The rows of a group lie close to one hidden flat surface of 8 dimensions, which may be shifted away from zero. Surfaces can cross.
Some rows, each with its group after it:
[ -1  26   2  -6  16  -3   3  -7   4 -20   0   4 -16   8  13] : T
[ 12 -17   2 -15  -2  10   0  14  -1   0  11   1   6   9  -2] : B
[  2  14  -6  -4  12   1  13   6   2  -6 -16  -6 -27  16   9] : T
[ -2  32   2   4  15  -9   8  -4  -3   1 -14   8   6  10  -4] : C
[-24   9  -3  10  -4   3   4 -17   5 -16   0   3  30  -2  -8] : C
[ 37  34  -6 -10 -16 -13  17 -18  23  30  12  -5   2   7   8] : C
[ 35 -34  -1 -18 -28  18   0  21  -3  21  21   1   9   9  -2] : C
[  8   0  -1 -13  -3  -4   2   7   4   9   6   0   7   7  -4] : C
[-19  -5  13 -14  16 -25  19  33  -9   6 -10 -17  41   9   7] : C
[-21   6 -26  20 -15   4  -1  -8   0  12  -4  20  10  -2   2] : V
[ -5 -21  11 -12 -20 -25  -4   6  22  18  12 -37  -1 -10   7] : B
[-16  18  -7   5  23 -15   8  -6  -3 -11  11  14  27  -7  29] : V
[  4   6  -5 -18  25  -4   6  -6  12  -5 -17  -6 -27   9 -10] : T
[ 13   4 -21  23   5   8   6  -9 -20   4   8  25   0 -15  28] : B
[  4   8 -11  13   1   4  -1  12 -15  17 -20  13 -23  10  -9] : T
[  2  13  -7 -17  23 -11   7   1   9  -1 -14  -4 -20  10  -1] : B
[ -2 -15   9  11  -6   2   7  18 -12   0 -17 -22 -13  -2   0] : B
[-10 -21   9  40 -12   7 -25  -4 -29   8  -6   8   2 -31 -15] : V
[ 10  -7 -15   9  -6   3 -14   8  -9  23   5  22 -17  -5   5] : V
[ 10  -3 -13   1   0   5  12 -12   4  10  -9  -2   9  -2 -13] : T
[-43  16   3  15 -16 -23 -10  -5  13  11  -6  -6  19  -2  -9] : C
[  2 -17 -18 -11   8  11  -1   1   1   2  -5  11  -8   5  -9] : T
[-11  -9  -8   8  -3   8  -6  -1  -4   7 -11   6   4   0 -22] : T
[ 22   3  -8 -23  28  17   0 -21   4 -26  23  29  23   4   1] : T
[ -8 -14   5   3   2 -11 -18   1  -1  -2  15   0  -8 -17  14] : C
[-12 -17 -28   0 -12  15   3  -1  10  15 -22   1 -19  11 -25] : B
[ 21  -5 -20  -4 -15  17  41  -6   4  -7  12  -7  25   7  32] : T
[  6   9  -4   8  -8   1  -1 -17   3   2  10  11  12  -9   7] : T
[ 25   8 -10  -7   2 -15   7  -8  13  16   2 -10 -30  -1  21] : V
[  3 -23  -9   2   6   9   1  20 -19   9 -10   4  -4   3  -6] : V
[ 35   6   7  13  12  20  18   2 -29 -15   4  15  11  -5  18] : C
[  0   1 -13 -26  15  -3   4   4   8   2   9  13  10  12  10] : V
[  9  -1  -8  18   0  -5  -3  -1 -11  15  -2   7 -16 -15  12] : V
[ 10 -10 -10  -7  -4   0 -16   9   1  16   5   9 -36   2   4] : B
[ 19  -8 -22  15   8  -5  32   5 -18  26 -19  -6   2  -6  22] : B
[ 17  -5 -10  -6  -4  16 -12  19 -12  15   4  28  -9  15  -4] : B
[ 15  -9 -11  -5  16  16   9  -4 -10 -17  15  19  14  -3  18] : B
[ 27  -6  -4 -24  11 -10   6  24  -1  22   6   1 -19  12  17] : V
[  9  -7  11  13   0   6 -17 -10 -10   0  -1   6   0 -15 -20] : V
[ 15  25   2   2  -8  -7   3 -18  13   9  -5  -9 -18   2  -8] : C

New rows, each followed by its group:
[ 9 13 -2  5  0  4  5 -8 -2  3 -1  4  1  0  0] : T
[  9  -2   3  -7  14   7   3   6  -9  -5  -1  11  11   4 -10] : V
[ -5   2   3 -27  36   5   6 -12  14 -44   3   0  -5   7   0] : B
[-12   4 -11  27 -14 -10 -12 -20   2  11   2   6  -3 -21  10] : V
[  2   0 -10 -16   6   2  16  -3  12  -1  -6  -8   5  15  -8] : V
[-10   9  -5  -8  -6 -21 -17  -5  17  19  13  10   3  -5   8] : C
[-5 -8 -4 -4  3 -4 -6 -5  4  4  3  3  0 -7 -2] : V
[-12   0   7   2  -2 -22 -16  28 -10  24   0   5  -2   1   4] : C
[  7 -22  -5  -3  22   2  10   1  -6  -8  -8 -10 -10 -10   4] : V
[ -4 -15 -20  -1   8  30 -12  -8  -8  -6  -6  34   9   5 -27] : V
[-19  -5 -18  16  27 -12  -2 -14  -8 -15  11  18  10 -29  36] : V
[-18   1 -13  -1  -4  -9  -6  -5   9   7   8  10  14  -2   6] : V
[-11  15  18   7  16   1 -20  -6  -8   2 -28  10   3   3 -55] : T
[  3 -10  -1   0  -1 -11  16  10   1  15 -10 -24   2  -1   2] : B
[-26  -1  -7  10 -11   7   0 -11   9  -9 -15  -9  -3   2 -17] : B
[ -5   7 -19 -13  -1  11   1  -2  11   6   3  23  14  19  -7] : V
[ 16   3   7  -9  -5   6   9  14  -5   0   1  -2 -10  13   5] : T
[ 18 -34 -10 -22   6   5 -14   7   7  23  -2   2 -16   2 -28] : T
[ -7   4   8 -11  -1 -22   7  40 -10  30 -11  -7  22  19  -4] : C
[  2  10 -15 -16  14   0  10  -5   9  -3   3  15  10  10   7] : V
[  3   1 -11   9   0  -5  -1 -20  10   5   0  -3 -15 -13   7] : V
[ 21 -18   4  -6  -2   5  -6   6  -6  29 -14  -2  -1   3 -39] : T
[ -3   5 -12  -9  -8  -8 -27 -10  13  14  24  26  -6  -6   6] : C
[  0   5  -5  12   6  12  24  16 -22   3 -31   0  10  16 -11] : B
[ 20 -16  -9  -7  11  -7  37  11  -8  16 -15 -23  15   0  10] : B
[  8  -5 -24  -3  15 -12   7 -21  15   5   6  -1 -18 -17  28] : B
[ -1  -6  -2  10  -6  -7   3   2  -3   6  -1 -10  -6  -6   9] : B
[-17 -15 -19  40 -15  20  25 -14 -17  -9 -15  -5  19 -17   8] : B
[ -6  -7 -30  12   0   0  19 -14   6   9 -19  -6  -5  -8   4] : B
[ 17 -17  -2  -1  18  12   5  -1 -13  -6  -9   3  -9  -6  -9] : V
[ -5   9 -12 -21   8  -4  10 -12  20  -6   2   0  10  12  -2] : V
[-17  -4   8  -6 -17  -1 -11  11  10   6  -7 -13  -8  11 -23] : B
[  6  21   5 -13  28 -13  11  23 -17   8  -9  15  12  18   6] : C
[  5  20  12   3  24  -5  21  -4 -10 -17  -5  -2  26  -3  10] : V
[  3  -6  -5  -7  -8 -14  -9   5   9  21   3  -7 -22  -3   3] : B
[-13  -5 -17  -5  -1 -20   4  -9  29  16 -18 -27 -34  -2  -8] : B
[  7 -22 -13   2  -5  -1 -10 -11   8   3  20   2 -22 -21  30] : B
[ -1  20 -29   9 -28  21  23 -23  20  13 -29  -3 -10  19 -25] : V
[ 20  11   0 -17  -2  -5   1   6   9  24  -5   0  -9  16 -12] : C
[-14 -24   7 -11 -14   5 -16  -2  12 -13  21  -5  15  -5  -7] : T
[ 16  10   4   1  -9  -1 -10   2   0  15  -4  -3 -28   2  -8] : C
[ 34   8   4  -9  -9  -3  19  -4   9  14   3 -18   2   5   0] : C
[ 27   9  10  -6  10  -6 -22   9 -14  14  18  29  -1  -3   6] : V
[ 18  10   7 -20   9  -6   4 -12  16 -11  18  -6  -5   0  13] : T
[ -8  -9  -8   7 -10   8  -3   1   2   0  -6   1 -11   0  -6] : B
[-10  27  10  11   8 -16  30  -7  -1  -8 -14 -22  31   1   4] : C
[-44   2   0   6  -6  -2 -12  -5   9  -6 -11   2  14   2 -25] : C
[ -2  37   1 -10  31 -21   4   5  -1   7  -7  19   8  12   7] : C
[-18   8   4  -3   1 -11   3   0   7   0  -9 -10  14   1  -8] : C
[  7  14  -6 -11   7  -4 -16   6   2  15  12  30  -3   8   6] : C
[ -8   4  -9 -17  -2   6 -19  -3  14   7   7  19  -1  11 -17] : C
[ -3  11  -4 -19   8   9  32 -19  25 -17 -21 -25  17  19 -25] : V
[-13  -5 -11  10   6   2  15  12 -15   1 -11   6  15   3   9] : V
[-19  28   6   6  11 -26   3   1   2   7 -12  -3   8   1   3] : C
[  6 -32 -25 -18 -27  -5   3  -5  25  39  15  -6  21  -3  -3] : B
[ -4   5 -19  -3 -12  -6  -7 -12  16  20  12  19   7  -2   1] : B
[ 19 -25 -17 -22   5  17  -4 -17   8  -5  28  19  25  -3  -1] : T
